All groups share one centre, and each spreads out both ways along 15 directions, with some noise.
In the rows, zero is written as 128.
Some rows, each with its group after it:
107, 168, 143, 105, 122, 128, 126, 148, 122, 129, 156, 138, 133, 143, 149, 128, 110, 115, 116, 144, 111, 162, 118, 90, 107
z482
130, 104, 82, 117, 167, 120, 138, 111, 85, 135, 78, 133, 101, 130, 153, 105, 175, 150, 181, 116, 88, 99, 146, 98, 132
z482
119, 127, 123, 112, 141, 133, 134, 138, 112, 154, 101, 91, 107, 131, 115, 142, 129, 118, 96, 132, 111, 135, 163, 78, 91
z816
61, 76, 116, 95, 167, 147, 112, 161, 100, 120, 117, 100, 98, 121, 162, 137, 180, 119, 114, 91, 125, 148, 133, 150, 107
z792
121, 144, 114, 63, 169, 146, 110, 166, 131, 154, 129, 114, 104, 138, 112, 148, 159, 130, 117, 149, 151, 166, 146, 117, 124
z816
104, 90, 137, 113, 139, 130, 122, 139, 106, 157, 134, 114, 152, 124, 142, 133, 112, 136, 99, 119, 140, 140, 156, 145, 136
z792
102, 148, 125, 113, 120, 148, 100, 147, 138, 98, 116, 142, 159, 71, 115, 111, 154, 149, 108, 137, 109, 108, 142, 142, 139
z482
146, 88, 117, 115, 139, 85, 183, 163, 104, 199, 159, 141, 105, 137, 159, 103, 107, 127, 164, 166, 150, 120, 158, 99, 144
z816
120, 154, 114, 154, 134, 103, 140, 117, 94, 136, 101, 134, 143, 149, 180, 116, 110, 87, 138, 116, 87, 127, 130, 94, 85
z816
124, 95, 141, 108, 133, 123, 162, 86, 126, 167, 151, 117, 154, 120, 135, 116, 72, 100, 104, 93, 112, 123, 147, 140, 116
z482
109, 91, 103, 95, 120, 133, 158, 91, 109, 97, 108, 134, 151, 111, 159, 113, 153, 119, 155, 117, 81, 105, 112, 92, 132
z482
119, 126, 131, 77, 142, 108, 152, 174, 163, 113, 129, 68, 60, 146, 101, 106, 175, 165, 150, 139, 143, 132, 132, 140, 150
z968
130, 106, 115, 98, 135, 120, 145, 113, 145, 129, 93, 104, 143, 153, 145, 130, 119, 133, 120, 117, 140, 165, 125, 133, 143
z482
115, 145, 144, 179, 131, 91, 123, 157, 104, 135, 134, 128, 139, 114, 138, 109, 90, 142, 109, 152, 140, 110, 177, 176, 146
z792
138, 123, 146, 98, 142, 122, 116, 130, 123, 108, 115, 135, 171, 98, 123, 113, 110, 105, 129, 175, 145, 124, 130, 124, 127
z482
115, 114, 114, 116, 129, 134, 134, 94, 109, 131, 90, 97, 140, 166, 140, 126, 149, 144, 132, 85, 84, 139, 136, 112, 122
z792
100, 147, 137, 106, 137, 122, 120, 156, 121, 121, 146, 119, 139, 123, 137, 115, 139, 133, 136, 124, 121, 115, 133, 152, 130
z816
99, 82, 141, 106, 143, 122, 132, 132, 98, 135, 164, 137, 147, 122, 158, 101, 136, 113, 135, 130, 120, 147, 142, 155, 139
z968
115, 101, 99, 119, 103, 157, 140, 106, 141, 143, 123, 145, 143, 132, 130, 118, 155, 147, 128, 92, 101, 145, 140, 131, 143
z968
112, 106, 115, 137, 127, 132, 127, 125, 103, 140, 126, 137, 134, 131, 145, 113, 150, 134, 135, 116, 102, 136, 151, 132, 131
z816
150, 103, 158, 105, 114, 118, 122, 147, 179, 128, 85, 75, 160, 134, 98, 93, 141, 135, 115, 136, 145, 148, 135, 144, 125
z968
137, 113, 120, 145, 124, 147, 130, 105, 114, 171, 141, 124, 124, 166, 106, 147, 134, 120, 128, 102, 124, 139, 152, 129, 115
z792
122, 117, 114, 129, 143, 132, 130, 114, 114, 150, 118, 131, 135, 119, 159, 127, 133, 97, 140, 81, 101, 100, 114, 119, 91
z968
116, 90, 130, 72, 134, 118, 160, 136, 167, 114, 109, 84, 117, 154, 142, 122, 133, 135, 149, 97, 149, 136, 91, 143, 136
z816
170, 134, 131, 118, 125, 119, 142, 110, 130, 172, 169, 142, 129, 156, 112, 125, 109, 145, 127, 159, 138, 172, 150, 118, 165
z968
143, 141, 141, 151, 116, 91, 146, 135, 135, 151, 147, 107, 120, 130, 124, 61, 157, 139, 128, 131, 78, 141, 172, 147, 137
z792
124, 76, 140, 117, 107, 126, 156, 146, 166, 126, 136, 95, 102, 133, 94, 112, 144, 134, 136, 127, 159, 127, 136, 162, 142
z816
116, 116, 131, 110, 144, 105, 147, 121, 91, 127, 106, 79, 117, 190, 133, 111, 144, 145, 163, 127, 102, 131, 152, 110, 127
z968
116, 130, 121, 105, 156, 128, 144, 107, 138, 104, 122, 126, 116, 136, 137, 126, 119, 74, 153, 106, 132, 119, 104, 150, 96
z792
148, 144, 114, 87, 161, 140, 128, 125, 143, 147, 116, 104, 90, 157, 92, 135, 154, 129, 128, 137, 132, 164, 148, 117, 123
z816
105, 101, 142, 97, 129, 143, 111, 166, 141, 148, 127, 107, 149, 146, 129, 146, 118, 140, 102, 120, 173, 161, 127, 149, 130
z482
96, 114, 129, 135, 116, 113, 145, 146, 114, 117, 144, 115, 111, 147, 159, 111, 149, 126, 130, 124, 105, 154, 132, 126, 127
z792
122, 90, 123, 125, 125, 128, 136, 139, 145, 131, 121, 121, 125, 129, 129, 105, 154, 121, 137, 117, 136, 137, 136, 162, 133
z816
126, 158, 110, 105, 138, 130, 131, 130, 156, 136, 126, 120, 123, 135, 115, 128, 128, 154, 118, 115, 136, 145, 146, 167, 157
z816
131, 151, 151, 80, 159, 98, 124, 180, 119, 139, 145, 123, 146, 145, 132, 107, 113, 127, 164, 180, 167, 127, 139, 147, 142
z968
132, 128, 120, 86, 126, 129, 134, 178, 156, 188, 118, 92, 117, 142, 131, 136, 144, 162, 99, 120, 139, 157, 140, 94, 128
z792
110, 149, 100, 99, 155, 139, 126, 114, 100, 160, 106, 135, 156, 152, 173, 157, 101, 110, 132, 81, 109, 118, 116, 102, 98
z482
105, 171, 115, 93, 141, 120, 131, 156, 122, 119, 107, 95, 114, 160, 125, 123, 150, 164, 152, 124, 110, 116, 141, 118, 133
z968
112, 94, 145, 135, 127, 106, 136, 146, 111, 164, 128, 94, 134, 152, 151, 98, 133, 142, 128, 100, 111, 134, 153, 143, 123
z482
123, 143, 133, 73, 150, 134, 115, 141, 126, 145, 145, 122, 144, 122, 126, 109, 154, 139, 126, 135, 109, 146, 142, 128, 135
z482
118, 143, 134, 81, 125, 147, 113, 139, 119, 128, 118, 115, 158, 169, 109, 141, 131, 153, 130, 153, 133, 160, 141, 101, 136
z968
87, 176, 111, 109, 77, 160, 118, 161, 142, 129, 115, 123, 164, 121, 139, 144, 152, 171, 113, 87, 77, 96, 108, 77, 115
z482
101, 185, 131, 151, 161, 92, 126, 144, 110, 129, 86, 91, 127, 115, 157, 137, 67, 104, 88, 103, 120, 93, 150, 146, 87
z792
153, 140, 98, 80, 151, 150, 141, 131, 179, 178, 115, 118, 96, 111, 76, 143, 122, 156, 94, 129, 158, 146, 168, 135, 149
z816
105, 187, 147, 84, 126, 108, 140, 152, 127, 129, 203, 113, 136, 146, 131, 100, 142, 147, 132, 138, 94, 145, 144, 153, 158
z792
97, 141, 115, 107, 137, 116, 151, 132, 126, 96, 137, 129, 99, 150, 162, 119, 139, 111, 151, 123, 113, 149, 109, 129, 125
z792
125, 145, 105, 109, 144, 126, 141, 114, 127, 141, 98, 127, 111, 110, 154, 114, 126, 128, 115, 108, 85, 130, 129, 82, 108
z968
145, 122, 110, 105, 182, 132, 128, 110, 104, 184, 128, 178, 136, 107, 156, 122, 91, 91, 139, 127, 134, 125, 142, 116, 106
z482
104, 144, 116, 47, 131, 125, 174, 90, 133, 155, 165, 108, 148, 128, 159, 118, 108, 131, 99, 87, 65, 153, 132, 102, 138
z482
122, 170, 103, 110, 117, 133, 124, 124, 123, 104, 98, 153, 178, 111, 150, 134, 124, 139, 133, 136, 105, 104, 116, 98, 137
z482
109, 164, 120, 101, 146, 137, 120, 125, 150, 100, 132, 115, 109, 139, 121, 118, 165, 111, 126, 112, 107, 160, 126, 159, 120
z816
107, 157, 118, 88, 161, 154, 103, 145, 128, 123, 129, 135, 131, 150, 132, 174, 121, 89, 102, 143, 165, 185, 124, 136, 109
z816
142, 50, 138, 96, 154, 133, 134, 118, 104, 143, 110, 125, 133, 161, 138, 123, 141, 95, 181, 139, 152, 134, 110, 99, 103
z792
126, 106, 104, 159, 106, 133, 134, 129, 119, 127, 107, 122, 114, 192, 137, 176, 129, 164, 139, 119, 164, 156, 116, 122, 155
z968
117, 117, 121, 113, 135, 109, 148, 150, 125, 110, 99, 124, 105, 130, 131, 88, 138, 155, 154, 161, 123, 133, 154, 115, 146
z968
110, 108, 148, 100, 115, 137, 124, 141, 137, 138, 135, 105, 172, 132, 128, 136, 115, 113, 110, 113, 140, 127, 124, 141, 116
z816
120, 119, 116, 100, 142, 128, 128, 160, 151, 138, 123, 119, 127, 139, 136, 127, 149, 113, 131, 124, 155, 154, 130, 161, 128
z816
108, 140, 152, 131, 105, 118, 124, 149, 116, 125, 159, 112, 161, 168, 136, 119, 138, 122, 147, 122, 118, 126, 124, 148, 125
z482
106, 106, 142, 106, 140, 125, 139, 145, 123, 106, 108, 122, 113, 88, 109, 83, 131, 120, 146, 149, 114, 85, 150, 115, 105
z968
102, 145, 126, 80, 145, 131, 128, 132, 104, 136, 136, 120, 152, 156, 151, 128, 131, 114, 145, 115, 103, 132, 124, 110, 110
z968
98, 107, 113, 92, 145, 154, 120, 131, 99, 152, 142, 143, 155, 144, 149, 163, 120, 128, 139, 105, 145, 123, 122, 133, 131
z792
84, 140, 137, 119, 136, 122, 119, 160, 111, 104, 132, 121, 132, 96, 133, 121, 116, 164, 105, 144, 130, 114, 158, 154, 155
z792
124, 111, 115, 113, 138, 116, 133, 192, 161, 180, 107, 73, 104, 157, 137, 135, 165, 133, 128, 83, 159, 131, 131, 162, 114
z792
113, 143, 149, 101, 156, 100, 138, 133, 92, 129, 156, 89, 119, 164, 127, 107, 132, 128, 151, 137, 107, 126, 156, 142, 133
z968
107, 112, 114, 111, 137, 133, 156, 88, 124, 141, 133, 133, 126, 106, 140, 124, 84, 137, 85, 108, 106, 149, 160, 133, 146
z482
109, 111, 121, 128, 164, 155, 103, 94, 81, 142, 114, 111, 129, 130, 104, 132, 155, 142, 123, 93, 95, 110, 175, 152, 122
z816
133, 127, 123, 129, 131, 117, 136, 150, 115, 166, 113, 117, 125, 141, 141, 124, 127, 135, 140, 122, 123, 110, 138, 99, 111
z792
103, 134, 115, 80, 157, 148, 128, 130, 134, 135, 122, 136, 133, 97, 124, 116, 134, 109, 136, 101, 113, 98, 136, 142, 106
z968

New rows. What belongs after each?
92, 170, 112, 119, 160, 124, 116, 180, 121, 141, 124, 116, 106, 103, 129, 142, 122, 159, 116, 111, 145, 83, 158, 173, 140
z792
114, 117, 115, 81, 184, 131, 124, 151, 109, 120, 88, 150, 121, 103, 103, 84, 129, 139, 174, 180, 153, 100, 187, 151, 139
z968
134, 131, 131, 108, 180, 112, 103, 121, 108, 110, 97, 98, 118, 144, 119, 94, 173, 132, 136, 147, 113, 166, 163, 156, 136
z482
124, 158, 138, 59, 112, 131, 147, 141, 143, 140, 157, 86, 134, 193, 103, 121, 156, 159, 149, 137, 107, 161, 133, 102, 145
z968
187, 98, 104, 129, 150, 109, 157, 97, 157, 204, 151, 148, 89, 101, 178, 140, 102, 117, 83, 102, 140, 184, 101, 102, 141
z968
109, 115, 136, 110, 136, 140, 134, 94, 96, 146, 121, 86, 130, 133, 132, 143, 116, 125, 99, 85, 79, 116, 135, 82, 94
z968
150, 161, 141, 133, 90, 126, 137, 112, 158, 135, 138, 125, 138, 131, 128, 141, 89, 135, 69, 143, 117, 179, 115, 76, 130
z968
115, 69, 141, 103, 105, 130, 146, 132, 140, 137, 151, 117, 155, 138, 138, 102, 149, 141, 145, 105, 127, 133, 122, 155, 149
z816
152, 122, 121, 99, 161, 122, 136, 115, 140, 154, 110, 123, 121, 133, 130, 125, 112, 116, 122, 131, 142, 153, 133, 120, 125
z968
98, 153, 122, 97, 154, 122, 119, 141, 70, 132, 126, 139, 154, 154, 150, 134, 105, 147, 147, 156, 121, 126, 155, 109, 138
z968
132, 69, 166, 118, 104, 83, 147, 145, 153, 154, 119, 62, 176, 167, 170, 46, 175, 108, 139, 87, 86, 165, 123, 160, 110
z482
137, 96, 168, 86, 164, 88, 117, 140, 106, 102, 94, 91, 154, 114, 152, 68, 143, 104, 132, 184, 113, 159, 139, 105, 115
z482
75, 161, 116, 116, 129, 133, 114, 152, 92, 94, 123, 125, 132, 153, 152, 113, 171, 147, 152, 122, 82, 129, 140, 124, 127
z968
93, 141, 124, 156, 110, 132, 122, 114, 106, 100, 144, 113, 115, 157, 148, 145, 150, 144, 104, 101, 91, 164, 125, 132, 137
z968
121, 112, 117, 115, 145, 111, 145, 151, 161, 114, 108, 97, 71, 117, 129, 112, 154, 150, 122, 122, 144, 143, 127, 154, 147
z968
98, 114, 116, 97, 180, 114, 117, 173, 95, 127, 118, 120, 94, 117, 156, 126, 147, 161, 139, 144, 149, 130, 148, 143, 155
z968
114, 132, 134, 106, 143, 98, 142, 147, 105, 143, 107, 78, 125, 141, 158, 118, 124, 151, 128, 115, 104, 111, 136, 96, 122
z968
107, 81, 116, 114, 113, 156, 135, 101, 132, 110, 126, 122, 124, 165, 96, 117, 164, 158, 133, 128, 124, 182, 165, 165, 166
z968
131, 70, 151, 139, 130, 118, 139, 143, 148, 138, 143, 97, 86, 212, 129, 111, 163, 83, 163, 112, 161, 196, 109, 164, 99
z482
127, 132, 124, 93, 155, 114, 142, 117, 122, 145, 143, 113, 135, 142, 135, 110, 131, 125, 140, 117, 117, 132, 145, 158, 142
z482
112, 174, 103, 114, 151, 127, 131, 118, 137, 123, 95, 115, 106, 127, 142, 135, 114, 132, 88, 113, 105, 165, 143, 115, 120
z792
104, 124, 109, 100, 134, 158, 122, 106, 116, 151, 129, 125, 138, 148, 150, 151, 138, 118, 95, 90, 96, 179, 132, 103, 108
z792
125, 135, 124, 97, 123, 136, 140, 105, 140, 115, 107, 110, 121, 150, 127, 128, 124, 140, 122, 117, 103, 156, 116, 86, 122
z816
121, 157, 124, 131, 126, 132, 113, 147, 85, 168, 142, 149, 169, 147, 147, 151, 102, 143, 136, 132, 128, 109, 142, 108, 130
z792
154, 135, 114, 107, 140, 136, 123, 132, 131, 152, 120, 139, 101, 134, 125, 114, 167, 145, 141, 145, 107, 159, 130, 77, 127
z968
122, 128, 116, 87, 138, 120, 152, 102, 120, 157, 136, 126, 170, 136, 162, 120, 107, 116, 128, 97, 100, 129, 128, 127, 130
z482
103, 95, 121, 89, 151, 120, 150, 115, 97, 132, 144, 134, 137, 111, 155, 86, 145, 132, 174, 104, 90, 85, 135, 139, 139
z792
126, 130, 111, 98, 125, 128, 172, 57, 125, 144, 160, 119, 128, 152, 120, 107, 121, 148, 135, 88, 68, 138, 155, 137, 160
z792
134, 129, 137, 100, 149, 92, 135, 181, 133, 125, 131, 118, 125, 139, 135, 94, 144, 140, 189, 156, 165, 97, 125, 164, 150
z792
108, 148, 108, 134, 141, 124, 130, 124, 122, 123, 87, 107, 127, 136, 131, 127, 130, 143, 133, 94, 110, 98, 146, 147, 121
z968
103, 149, 96, 107, 90, 146, 168, 87, 150, 145, 113, 92, 143, 182, 119, 154, 114, 165, 119, 52, 88, 124, 135, 124, 139
z968
104, 195, 135, 101, 116, 120, 145, 136, 109, 111, 127, 108, 157, 199, 98, 135, 91, 137, 175, 149, 124, 92, 151, 124, 126
z968
114, 134, 122, 90, 145, 140, 113, 147, 113, 129, 88, 123, 156, 150, 115, 130, 126, 150, 153, 147, 145, 119, 151, 121, 128
z968
95, 137, 133, 81, 93, 163, 125, 116, 126, 154, 164, 71, 160, 193, 109, 152, 176, 166, 105, 66, 76, 164, 136, 123, 137
z792
122, 135, 109, 74, 144, 156, 127, 121, 153, 144, 134, 133, 124, 129, 122, 142, 138, 129, 116, 108, 131, 161, 122, 128, 131
z968
108, 103, 120, 114, 137, 115, 145, 143, 122, 132, 116, 117, 145, 161, 150, 135, 111, 124, 158, 113, 163, 116, 127, 166, 138
z968
147, 123, 144, 106, 123, 135, 127, 124, 147, 166, 133, 126, 140, 111, 112, 92, 125, 136, 97, 136, 102, 161, 153, 102, 119
z482
142, 127, 93, 119, 97, 112, 178, 125, 138, 198, 147, 114, 144, 203, 149, 135, 131, 159, 161, 84, 118, 136, 135, 129, 160
z816
124, 121, 144, 138, 116, 102, 163, 127, 143, 106, 119, 120, 113, 120, 151, 98, 108, 72, 145, 124, 109, 106, 98, 104, 81
z968
132, 131, 124, 69, 129, 133, 152, 116, 166, 129, 119, 118, 118, 118, 127, 111, 121, 142, 105, 132, 111, 171, 123, 88, 134
z816
112, 175, 116, 89, 131, 137, 123, 140, 126, 137, 133, 108, 149, 168, 129, 159, 132, 145, 137, 107, 126, 121, 120, 127, 133
z482
117, 160, 135, 139, 138, 123, 111, 150, 108, 111, 109, 108, 105, 162, 114, 143, 122, 153, 128, 153, 138, 138, 145, 117, 127
z482
103, 142, 106, 79, 120, 123, 115, 146, 116, 84, 71, 80, 169, 151, 153, 124, 195, 197, 134, 130, 91, 145, 127, 109, 173
z482
113, 146, 147, 102, 127, 116, 136, 150, 139, 124, 168, 120, 127, 119, 135, 103, 142, 107, 136, 128, 110, 126, 119, 142, 118
z968
118, 139, 123, 75, 152, 154, 104, 121, 121, 161, 172, 123, 148, 149, 136, 128, 185, 122, 125, 91, 95, 171, 127, 144, 128
z968
86, 105, 114, 121, 152, 131, 131, 120, 121, 115, 124, 97, 120, 146, 119, 127, 152, 138, 137, 79, 131, 119, 158, 220, 149
z968
102, 109, 106, 108, 141, 159, 142, 122, 136, 167, 151, 129, 87, 125, 109, 143, 126, 149, 112, 82, 129, 131, 154, 150, 136
z482
113, 122, 134, 121, 121, 139, 130, 123, 141, 126, 120, 92, 125, 148, 106, 141, 130, 129, 109, 105, 127, 138, 138, 144, 120
z792
117, 101, 150, 146, 122, 120, 111, 153, 95, 123, 141, 120, 149, 162, 146, 133, 145, 122, 152, 142, 146, 134, 121, 140, 126
z968
125, 114, 134, 133, 116, 124, 134, 128, 74, 151, 145, 133, 127, 152, 138, 109, 145, 158, 144, 152, 84, 138, 156, 64, 134
z792
120, 109, 162, 128, 130, 104, 144, 125, 110, 154, 149, 95, 135, 148, 128, 105, 98, 128, 111, 127, 116, 141, 161, 138, 125
z482
136, 141, 116, 90, 147, 139, 133, 125, 114, 136, 123, 112, 112, 213, 92, 150, 141, 140, 183, 144, 154, 142, 141, 123, 138
z968
125, 152, 136, 74, 137, 105, 130, 177, 116, 140, 102, 90, 146, 166, 128, 95, 151, 168, 171, 154, 113, 113, 148, 96, 134
z968
133, 123, 127, 93, 125, 135, 135, 119, 144, 158, 140, 94, 136, 152, 122, 127, 150, 149, 110, 99, 108, 160, 132, 128, 141
z968
174, 102, 137, 118, 128, 132, 134, 99, 163, 151, 98, 95, 114, 147, 74, 104, 140, 138, 109, 138, 129, 172, 161, 120, 130
z792
